There are 4 nested groupings, the coarsest first. Each group lies inside one group of the grouping before and may be the whole of it. The rows also spread widely along 15 directions, which tell nothing about the answers.
(in the rows, 128 means zero)
Known rows, each followed by its group in each grouping:
[142 142 177 100 163 126 131 134 108 114 153 109 191  99 140 153 139 131
  90 178 154 121 116 140 107 105 145  90 145]
viz q_282 q_693 tipa
[166 125 129 106 133 143 109 181 167 160 136 126 148 109 140 157 111  92
 115 134 115 172 114 112 122 129 217 109 152]
nok q_369 q_573 Kon
[ 95 112 125 130 107 153 147 132 149 123 135 132 132 132 104 135  99 109
 171 131 133 139 152 142 126 131 119  91 132]
doka q_265 q_357 tonen
[142 134 116 116 164 133 129 104 165  98 148 125 203 148 130 171 110 109
 166 150 153 113 141 175 127 126 107 107 131]
viz q_246 q_81 bude
[ 56 138 135 168  83 105 148 123 147  96 138 136 136  95 133 156 120 132
 107 159 171 108 176  77 116 134 100 134 109]
nok q_177 q_680 fer
[194 107 223 118 161 134 107 153 102 106 139  99 196  78 122 128 128 139
 176 133 133 156 173 141  66  99 160  72 118]
viz q_100 q_505 Sug
[ 59  68 161 129 106 111 223  66  64 181  89 122 139 162 177 137  72 169
 200 125 109 123 172 230 139 101  75 116 162]
viz q_282 q_984 dosal
[103 167 145 135  63  64 101 165  95 154  67  81 155 128 137 117 139 179
 138 105  97 123 137 151 121 103 136 129 127]
viz q_100 q_651 novav
[101 141 117 111 116 155  80 182  49 156  59 150 123 154 135 135  61 157
 145  77 138 166 116 141 134 132 148 108 157]
doka q_782 q_995 dezo
[104 149 124 149 126 149  77  99 138  71 128 139 139 135 157 166  50 102
 141 126 206 160 178 139 165 100  96 101 115]
viz q_246 q_434 Lep
[112 138 121 103 139 154  50 157 165  65 155 165 108 196 136 159  69 102
 116 171 106 127 133 141 157 119 145  83 108]
viz q_246 q_567 Ligal
[140 149 146  95 141 100 148 162 115 135 148 138 147 116  88  74 131 102
 150 173 174 115 124 170 116 111  98  86 138]
doka q_782 q_308 gosu
[176 106 153 154 162 131 159 137 132 106 142 130 195  60 124 146 150 107
 151 137 189 120 155  82  90 139 164 131 120]
nok q_177 q_200 zub
[144 130 140 108 177 121 103 151  93 124 120 137 147 142 137 153 118 135
 130 141 133 119 105 136 122 124 136 127 127]
viz q_282 q_693 gug
[128 169 104 128 134  89  88 174 181 111 138 110 113 107 141 114 146  75
 111 148 214 128 102  99 151 107 143 129 100]
viz q_246 q_434 Zorol
[110 152 125  94 137  84  79 197 118 109 139 151 105 155 166 101 121 120
  94 194 153  97 124 112 124 117 143 103  96]
doka q_244 q_33 Pumiz
[123 126 171 115 141 115 150 134 143 115 153 107 173  99 141 157 121 133
 153 152 146 151 177 131  86 124 113 111 117]
viz q_246 q_81 ludu
[112 189 162 103  94 112 145 181 101 101  89  67 153 164 117 101 118 168
 165  83  81 195 122 179 119 124 106  95 157]
nok q_369 q_809 sopir
[ 95 150 134 136  90 124 143 113  90  80  80  90 167 129 176 150 105 163
 130 111 120 151 162 122 148 139 146 124 149]
doka q_782 q_644 gib
[117 134 134 125  94 143 187 120  87 130  75 110 201 142 131 135 101 149
 179  85 123 147 164 180 139 140 143 119 175]
viz q_246 q_567 pap
[115 105 126 112 136 136 140 167  94 136 112 174 127 147 125 126 117 128
 133 152 121  99 129 119 121 147 157 123 137]
doka q_859 q_486 Puliv
[117  68 123 153 184 126 148 112 178 112 169 140 128 101 188 165 125  79
 143 172 207 110 140  75 117 124 153 128 105]
nok q_369 q_573 Sev
[ 74 133 172  85 111 173 147 100  79 144 113  92 164 127 147 210  66 163
  79 131  53 201  91 163 140 120 157  68 211]
doka q_782 q_308 movom
[ 99 110 162 164  84 115  89 146  78  77  92 139 105 130 180 110 109 144
 124 135 159 111 184  99 150 104 163 114 100]
viz q_100 q_651 gav
[117 163 121 121 116 122 115 133 130 144 120 118 190  88 125 181 117 131
 108 134 150 144 140 110 115 135 130 124 144]
doka q_244 q_49 pafi
[168 120 141 149 125 122  33 160  75 103  92 165 114 108 149 110  68 118
 132 121 177 137 170  98 156 101 169 122 101]
doka q_859 q_486 mitul
[108 138 156 129 113 127 150 137  85 135  95 102 146 103 147 144 122 144
 124 108 151 154 134 126 129 127 146 129 144]
viz q_282 q_984 dosal
[ 91 135 147 143 132 125 145 130 180  41 160 101 121 122 156 162 125 115
 127 150 137 159 159  75 121 144 122 116 106]
nok q_369 q_573 Sev
[ 79 118  56  87  88 160 216 145 147 222 102 151 151 171 146 153 109 100
 129 143 104 124  98 170 156 163 189 128 205]
doka q_782 q_644 gib
[126 139 172 121 116  69 152 151 109 158 117  82 139  71 124  90 153 133
 125 152 156 130 114 135 117  90 126 109 135]
doka q_859 q_486 Puliv
[176 146 125 102 176 127 142 132  92  78 118 151 125 170  84 106  95 102
 164 116 111 148 109 188 175 146  98 137 142]
viz q_282 q_693 tipa
[140 108 151 140 123 160 157  86 118  87 131 132 179 106 153 164 101 109
 125 148 153 128 171 137 156 127 164 113 145]
viz q_282 q_984 dosal
[120  72 162 149 150 162 127  87 148  88 169 167  95 103 107 174  85  74
 124 171 132 139 146 115 156 120 139 103 120]
viz q_100 q_505 Sug
[120 145  99 108 131 120 143 130 140 133 125 129 131 120 142 150  96  94
 117 140 144 158 118 128 160 140 139 132 145]
doka q_244 q_33 Pumiz
[105 160 108 117 115 122  88 144 155 151 122 141 192 153  61 201 139 143
 110 155  49  79  96 153 105 140 135 117 146]
viz q_100 q_505 Sug
[ 96 133 131 139 111 116 127 141 130 115 130 136 118 140 136 118 106 111
 124 151 156 121 130 141 150 106 127  99 136]
nok q_369 q_573 Kon
[100 137 122 116 115 135 185 150 130 128 128 134 155 126 130 137 137 114
 128 145 158 127 142 130 125 150 147 127 147]
viz q_246 q_81 ludu
[103  77 115 161 146 111 144 130 172  95 153 154 116 144 172 120 126  93
 170 173 186  77 164 104 126 121 135 121  91]
nok q_369 q_573 Sev
[ 90  88 152 118 120 107 142 106  99 123 114 116  68 163 177  94  49 118
 181 135 122 167 144 193 181  85  96  92 133]
doka q_782 q_308 movom
[113 123 137 156 123 115 108 155 127  92  99  73 148  93 114 149 176 149
 141 100 109 113  93  72 112 140 184 126 114]
doka q_265 q_357 tonen
[142 146 140  91 185  78 181 142 107  93 137 114 174 156 153 142 146 147
 121 170  99 119  98 148 108 151 106 141 141]
nok q_177 q_200 zub
[112 116 144 104 125 120 144 186 102 173 108 137 151 116 164 149 138 144
 114 144 129 125 131 108  88 138 194 128 141]
viz q_246 q_434 Lep
[176 152 132 116 166 129  98 159 125  74 125 120 133 102 102 119 112 100
 147 112 156 169 111 111 141 142 137 120 122]
doka q_782 q_995 dezo
[118 131 116 102 160 115 147 192 123 115 120 131  93 186 137  95 124 112
 167 118 126 144  92 147 131 144 131 121 132]
nok q_369 q_573 Kon
[ 45 126  93 133 122 127 148 176 202 149 131  89 144 167 153 165 175 131
 152 132 122  90  80 110  94 137 160 109 133]
nok q_369 q_573 Kon
[122 142 111 161  68 100  79 171 179 148 112 144  87 104  61 118 124  96
 158 110 116 129 154 105 141 123 132 145  92]
viz q_100 q_651 gav
[122 139 172 127 118 113 181 125 115 105 136 101 123 100 115  85 124 103
 166 128 189 167 156 158 134 105  81  99 132]
viz q_100 q_651 gav

New rows. What belongs after each?
[146 117 102 143 137 117 123 160 148 164 119 160 133 110  90 132 110  95
 165 112 149 123 118 122 123 138 140 148 125]
nok q_177 q_680 fer
[112 144 111 142 142 133  94 129 148 117 127 134 187 137 123 182 105 132
 145 129 151 114 137 128 105 126 115 110 131]
nok q_369 q_573 Sev
[ 62 162 143  90  77 122 165 174 104 130  77  55 159 157 237 161 133 175
  79 123  96 174 112 127 132 131 211 110 176]
viz q_246 q_434 Lep
[143 198 110 126 142 103 101 124 156  60 154 130 171 130 103 101 113  77
 134 166 243 109 144 160 162 100  65  99 113]
viz q_246 q_567 Ligal
[ 85 131 139 122 123 120 118 117 118  84 134 132 131 127 125 174 116 137
  84 172  80 117 111 104 143 141 141 117 138]
doka q_782 q_308 movom
[123 160  86 128 131 107 100 137 178 121 128 119 179 134 101 147 123 110
 174 132 148 106 130 139 122 133  98 125 117]
doka q_782 q_308 movom
[135  68 109 111 157 188 191 174 134 148 132 186 120 161  79 106 133  84
 203 124 122 107 113 142 119 166 175 110 150]
doka q_859 q_486 mitul
[138 113 141 101 169 110 112 177 134 166 148 142 114 107 161 139 125  99
 124 160 181 144 123 104  96 118 145 126 110]
viz q_100 q_651 gav
[100 153 137  86 148 145 135 186 155 136 150 114 137 148 100 161 157 126
 111 154  95 128  74 125  99 142 148 103 140]
viz q_282 q_693 gug
[121 201  98 106  74 125  59 180 118  85  88 110 153 171 165 118  76 131
 110 122 144 159 153 143 164 122 150  97 133]
doka q_265 q_357 tonen
[153 118  96 129 140 158 104 157 154 142 111 124 158  97 151 167 109  90
 146 101 163 157 123  87 135 144 213 128 132]
doka q_244 q_33 Pumiz
[153 143 130 136 172 140 119 114  98 130 129 160 147  83  95 162  72  92
 128 110 200 179 129 122 136 133  95 133 150]
nok q_369 q_573 Kon
[104 129 132 143 104 112 163 100 122  92 116 102 115 101 141 115 106 102
 135 134 164 155 140 126 180 121 125 122 142]
doka q_782 q_308 gosu
[176 103 147 160 150  89 106 141  97 123 101 130 147  79 152 107 128 109
 171 123 203 118 170 106 122 112 152 150  96]
viz q_100 q_505 Sug
[ 57  91 131 150 138 108 121 142 107 130 106 136  70 142 205 139  92 127
 163 127 196 139 165  97 124 120 105 144  91]
viz q_100 q_505 Sug
[118  95 101 132 103  89 173 116 137 153  93 143 142 142 181 149 100 124
 161 137 102 121 175 145 151 144 156 173 134]
viz q_246 q_434 Lep
[167 131 170 160 124  90 107 133  86  83 111 130 162  83 139 117 111 138
 126 139 158 125 171 110 130 106 141 127 110]
nok q_177 q_200 zub
[144  86 149 139 174  73 132 120  84 111 129 185 146 117 154 132 108 142
 167 173 161  78 208 113  97 139  85 172  78]
viz q_282 q_693 tipa
[156 131 135 119 146  78 140 116 113 117 128 126 170 114 162 138 131 117
 115 168 150 110 138 138 139 124 133 145 126]
viz q_100 q_651 novav
[114 179 113 141 110  72 129 105 114  53  87  87 172 141 157 140 125 147
 127 124 136 120 142 136 172 134 108 157 128]
viz q_246 q_567 Ligal
[112 147 151 110 140  60 148 133 126  86 133  66 108 112 203  84 129 116
 118 171 191 149 115 136 160  92 107 106 121]
doka q_782 q_995 dezo
[114 138 102 143 167 132 109 100 158  68 129 126 117 160 105 188  91 107
 143 109  97 157  84 132 170 144  96 144 132]
nok q_369 q_809 sopir
[174 114 125 149 136 115 178 116 185 115 121  78 227  70 178 149 149 103
 211 107 199 145 201 111 101 137 164 148 117]
viz q_246 q_434 Lep
[ 38 107 101 139  87 166 133 141 115 117  72 122 146 178 183 197 101 179
 156  94  70 127 154  97 117 170 177 129 141]
doka q_782 q_644 gib
[125 107 100 119 102 116 155 118  79 172  74 172 132 174 158 131  51 126
 176 108 112 149 176 191 167 138 118 155 154]
viz q_100 q_651 novav
[ 66 142 121 123 116 111 140 129 185 165 136  80 137 104 188 190 118 121
 122 145 169 159 141 101 116 114 116 135 123]
viz q_282 q_693 gug
[170 139 130 123 135  89 142 152  93 106  94 134 151 128 131 110 128 129
 166 112 129 139 163 131 127 153 126 166 121]
viz q_100 q_651 gav
[178  90 130 133 169 112 106 181 152 108 141 161 148 126 139 115 144 103
 204 140 163  96 185  96  78 145 149 141  70]
viz q_100 q_651 gav
[100 168 131  98 112 171 197 153  81  76 121 171 158 135 106 157 123 123
  72 149 127 150 142 106 134 193 155 129 176]
viz q_246 q_434 Lep
[137 167 133 128 100 121 106 146  66 119 108 184 192 110 108 137 119 126
  65 179 173  83 163 123 129 132 151 120 149]
viz q_100 q_505 Sug
[113 172 122  81 112 110 164 142 129  78 114 115 124 222  98 117 109 136
 160 126  27 154 111 215 164 150  82 114 156]
viz q_100 q_651 gav
[ 95  86 179 129 146 123 190 127  54 103 109 134 106 129 154 136  94 158
 146 116 104 160 131 128 121 143 122 130 144]
nok q_177 q_680 fer
[136 106 136 166 126 116 147  97 120  94 102 109 158 106 130 127 119 117
 188 104 172 122 157 146 155 118 130 134 122]
viz q_246 q_81 bude
[122 127 139 110 120 128 135 147  90 120  79 114 133 145 163 143  74 154
 161  93  91 188 159 135 136 145 137 137 144]
doka q_859 q_486 Puliv
[ 94 134 126 120  89 120 138 125 110 133 100 121 142 140 130 139  91 138
 136 130  94 141 136 155 151 127 134 112 156]
doka q_782 q_308 movom
[ 82 135  97 127 125 123 118 160 167 121  91  70  93 173 195 159 105 125
 187  63 127 196 117 115 144 142 136 151 110]
viz q_100 q_651 novav
[112 199 108 105 107 147 170 157 190  95 134  68 135 115 129 141 146  72
  96 116 168 198  82 119 172 141 166 114 165]
viz q_246 q_434 Lep
[110 109 127 116 172  83  61 143 100 153 110 144 137 149 181 190  93 161
 121 151 114 105 120 131 110 114 132 147 104]
viz q_246 q_81 ludu
[147 122 110 153 126  93 102 158 171  71 123 142  91 138 100 101 131  85
 169 125 121 111 141 106 168 140 151 157  81]
viz q_246 q_567 pap
[123 176 119 125  90  68 161 125 142 134 108  97 208 101 131 157 158 146
 119 145 119 114 160 128 111 147 112 161 139]
viz q_100 q_651 gav
[135 156 142 133 104 107 122 133 110  83  99  93 147 106 191 120 103 115
 116 121 192 170 159 123 170 105 158 123 133]
viz q_246 q_434 Zorol
[124 113 145 111 149  58  93 134 133 173 128 113 126  87 237 172  81 124
  94 174 173 160 158  98 125  96 147 156 103]
viz q_246 q_567 pap
[109 105 150 157 138 107 112 134 190 117 147  87 157 101 121 155 167 127
 191 129 141 100 141 108  81 109 121 111  86]
viz q_100 q_651 gav
[118 122 138 131 144 101 105 127 163 119 118  87 143 107 162 197 111 138
 151 109 102 169 136 104 115 130 138 148 110]
viz q_246 q_434 Zorol
[125 148 149 132 138  93 167  58 103 105 118  98 225 119 111 173 123 151
 149 148 118 109 143 194 126 117  67 120 160]
viz q_100 q_505 Sug
[155 106 109 162 155  88 112 117 124  81 105 115 146 138 211 128 116 111
 138 141 179  99 123 118 175 104 169 147 111]
nok q_177 q_200 zub
[121 126 143 122 168 126 104  96 134  66 141 105 129 138 172 175  90 106
  99 152 140 151  98 134 180 107 146 110 132]
viz q_246 q_567 pap
[100 130 139 143  90 127 178 100 141  93 121  82 160  88 195 135 115 115
 134 142 187 157 183 107 150 122 152 113 139]
doka q_782 q_644 gib
[ 77 145 136 145  71 141 104 116 137  88 109 126 129 183  90 145  75 145
 188 100  76 143 173 185 149 117  77  91 123]
viz q_100 q_651 novav
[ 99 142 143 132 105 121 106 161 126  67 129 147 118 164 134 123 103 135
 123 154 112 123 161 121 130 128 133  98 115]
nok q_369 q_573 Sev
[137 138  78 143 135  99  99 123 151 105 132 190 115 152 102 141  75  85
 130 152 139 105 130 139 175 137  98 156 115]
nok q_177 q_680 fer
[125 123 169 111 126 110 177 146 134 133 122  77  91 101 108 124 125 116
 152 100  85 206 104 146 144 128 144 129 143]
viz q_246 q_81 ludu
[124 125 172 134 144 111 102 139 104  78 121 112 155 117 146 143 123 149
 145 130 143 127 150 121 110 112 129 107 108]
viz q_246 q_434 Zorol
[147 156 126  93 129 112 133 168 101 131 103 126 131 140 102 110 107 129
 153 114  92 163 120 155 131 147 130 128 144]
doka q_782 q_644 gib
[115 147 122 114 193 146 111 128 104 122 129 124 128 125 100 185 132 112
  89 129 147 130  31 122 149 129 131 127 153]
viz q_282 q_693 gug
[118 111 121 125 118 131 162 151  97 136  78 104 148 164 185 114 133 136
 165 108 137 114 119 155 153 121 184 126 151]
viz q_282 q_693 gug
[140 149 157 103 164 122 132 143 111 104 137 118 184 114 135 168 134 142
 119 153 134 132 138 117  95 140 123 126 130]
viz q_282 q_693 gug
[ 92 160 100 118 108  99 108 157 171 130 103  95 106 167 130 156 120 130
 146 108  76 145 106 140 148 140 124 152 115]
viz q_282 q_984 dosal
[148 204  96 161 105 156  58 130 179  22 125 136 182 134  46 161 117 100
 148 103 148 116 163 116 157 152 108 126  99]
viz q_282 q_984 dosal
[116  86 132 151  96 123 175 114 112 153 125 178 175 110 119 123 121 115
 156 169 167  65 193 155 127 120 148 120 136]
viz q_246 q_81 ludu
[102 173 137  70 114  70  90 191 111 155 117 122 116 165 152 118  94 158
 114 167  84 147 132 158 106 118 103 110 121]
doka q_782 q_644 gib
[114 185 158  89 113 127  50 187 140 129 129  85 140 120 148 164 116 129
  53 147 121 174  75 127 134  86 186  71 146]
viz q_246 q_434 Zorol
[109 132 158  88 171 114 121 134  99 141 132 124 166 143 173 184  91 160
 126 155 121 149 143 147  91 125  97 121 131]
viz q_282 q_693 tipa
[214 141 110 119 179 144 148 155 129  60 131 143 159 127  53  90 151  71
 192 101 143 129 106 140 153 168 144 130 130]
doka q_244 q_49 pafi
[158  49 157 134 160 153 132 175  54 158  92 184  92 141 145 112  72 127
 184  97 118 151 135 134 123 128 188 123 132]
nok q_177 q_200 zub
[144 149 101 121 123 109 115 163  80 139  62 116 160 157 205 121  82 135
 147  87 166 163 139 147 154 126 166 143 156]
nok q_369 q_573 Kon
[151 112 195 118 172  78 124 172 114 126 143  89 150  78 158 113 154 141
 162 146 176 138 150 114  66 102 135 115  90]
viz q_246 q_81 ludu
[ 84 117 113 123 146 131 155 128 111 134 136 164 130 123 116 145 112 110
 134 158 170 109 127 115 122 148 103 125 137]
doka q_782 q_308 movom
[129 177 140 151 132 111 111 124 118  67 112  89 128 108 128 119  94 112
 145  91 201 191 135 126 157 110  86 117 127]
nok q_369 q_573 Sev
[134 141 137  99 147 125 145 173 159  94 154 143 107 134 136 133 114  98
 147 153 137 166 172  99 115 158 114 144  99]
viz q_282 q_693 gug
[ 70 114 172 156 120  89  91  83 151  90 146 102 150 119 138 195 117 166
 141 163  94 101 164 128 101  95  73 105  92]
viz q_100 q_651 gav
[127 144 128 134 128 137 137 161 185  78 133  84 147 136 114 149 153 114
 152 110  92 156 103 107 126 147 164 119 130]
nok q_369 q_809 sopir
[120 140  87 103 145 117 179 164 200 143 151 133 177 156 112 150 145 104
 168 147 118 109 115 141  94 165 121 136 135]
nok q_177 q_680 fer
[141 165 110  76 122 121 173 164 125 145 125 133 121 127 129 120 100  88
 112 134 130 196 121 140 159 158 137 137 163]
doka q_244 q_49 pafi
[ 67 132 158 132 119 199 142  92 127  48 143 104 125 123 108 182  83 117
 118 120 120 186 118 122 163 132 128  65 164]
doka q_782 q_308 gosu
[165 204  64  94 182 186  58 223 105  99 111 180 165 171  48 132 125  92
 140  84 187 128  68 116 125 178 142 114 139]
doka q_244 q_49 pafi
[136 112 118 149 110 101 128 135 110  81  99 156  81 161 159  91  74 103
 154 125 132 144 168 136 188 128 141 143 118]
nok q_369 q_573 Sev
[134 106 120 129 125  87 228  74 185 108 123  59 127 115 176 147 118  93
 176 116  98 190 141 159 190 141 137 172 146]
viz q_246 q_81 ludu
[101 130 116 146  71 119 159  95 161  94 113 103 146 160 126 125 114 110
 147 139  97 111 135 194 201 105 153 105 152]
viz q_246 q_81 ludu
[166 157 127 121 141 107 113 180 140 109 111 122 208 141 107 111 144 138
 216 109 153 107 173 157  75 135 116 119 103]
viz q_246 q_434 Lep
[ 99 136  72 107 132 116 160 134 141 137 108 123 144 161 184 131 111 104
 133 148 173 118 103 149 167 137 139 129 156]
doka q_782 q_995 dezo
[ 96  54 121 134 151  77 223 111 155 159 157 169  87 112 130 125 155  88
 149 196 135  73 131 119 133 150 126 173 111]
viz q_246 q_81 bude
[106 148 163 109 143 115 170 163 132  73 134  71 119 131 140 137 156 134
 114 124  88 175  85 108 123 148 152 115 148]
nok q_369 q_573 Kon
[155 106 124 129 140 108 167 123  90 139  79 103 169 151 138 116 136 135
 195  89 110 120 107 185 148 130 153 139 153]
viz q_100 q_651 novav
[120 241 138 107  60  93  65 193  96 122  87  91 167 117 106  77  92 144
 132 108 186 176 165 159 125  96  83  85 133]
doka q_782 q_308 movom
[116 135 136 138 138 109 111 141 129  97 107 111 139 134 124 162 124 150
 171 103 105 132 149 116 110 149 110 154  97]
viz q_282 q_984 dosal
[163 153 124 134 103  57  66 121 157 142 116 130 187 107 178 142  68 122
 156 157 171 132 224 159 128  84 103 137  93]
viz q_246 q_434 Lep
[113  94 120 154 131  92 132  83 145  82 126 139 125 157 141 135 101 109
 163 156 118  84 146 161 183 112 118 134 109]
viz q_246 q_567 pap
[143 116 136 121 135 148 174 126 131  99 130 128 168 120 117 126 122 108
 168 132 141 137 152 139 131 142 139 110 147]
doka q_859 q_486 mitul
[102 127  70 134 131 133 140 154 165 103 109 136 123 177 129 155 149 106
 156 111 111 105 102 107 150 176 158 162 120]
viz q_100 q_651 novav
[107 126 110  96 146 140 169 174 127 138  99 110 163 193 147 139 127 146
 205  91 105 140 123 173 104 158 140 126 145]
viz q_246 q_81 ludu
[115  90 163 122 110 122 160 140 121 143 121 133 107 120 165 132  90 124
 172 126 121 176 193 130 115 128 130 127 121]
viz q_100 q_651 gav
[148 130 137 111 123  97 175 224 132 171  94  86 124 115 150  79 162 122
 183  87 134 179 115 113  95 144 180 147 133]
nok q_369 q_809 sopir
[107  92 115 149 136 128 158  88 132  98 105 114 157 122 182 178 108 129
 148 129 131 123 150 103 152 144 152 150 136]
doka q_859 q_486 Puliv
[ 97 170 104 107 108 142 109 126 126 130 104 110 195 147 135 179  90 142
 124 126 124 145 125 157 137 129 126  99 169]
doka q_782 q_308 gosu
[135  83 169 146 175 132 126 103 115  89 147 138 169 102 125 170 126 132
 156 151 144 100 150 125 104 119 135 111 111]
viz q_246 q_81 ludu
[ 46 116 124 139  64 112 168 102 113 132  79 111 141 168 203 181  69 172
 134 117  66 156 177 147 150 136 132 136 163]
nok q_369 q_573 Kon
[122  90 142 178 116 118 108  60 123  94 120 140 138  93 178 158  68 102
 137 147 193 124 186 132 182  83 137 121 116]
viz q_246 q_434 Lep
[120 106 176 116 164 161 116 151 107  77 138 116 176 131 173 161 131 142
 133 144 155 124 131 117  96 117 179  73 129]
viz q_246 q_434 Zorol
[123  96 152 105 190  98 238 118 153 123 152  97 115  79 107 177 179 110
 134 136  77 165  74  93 109 182 134 178 143]
viz q_246 q_434 Zorol
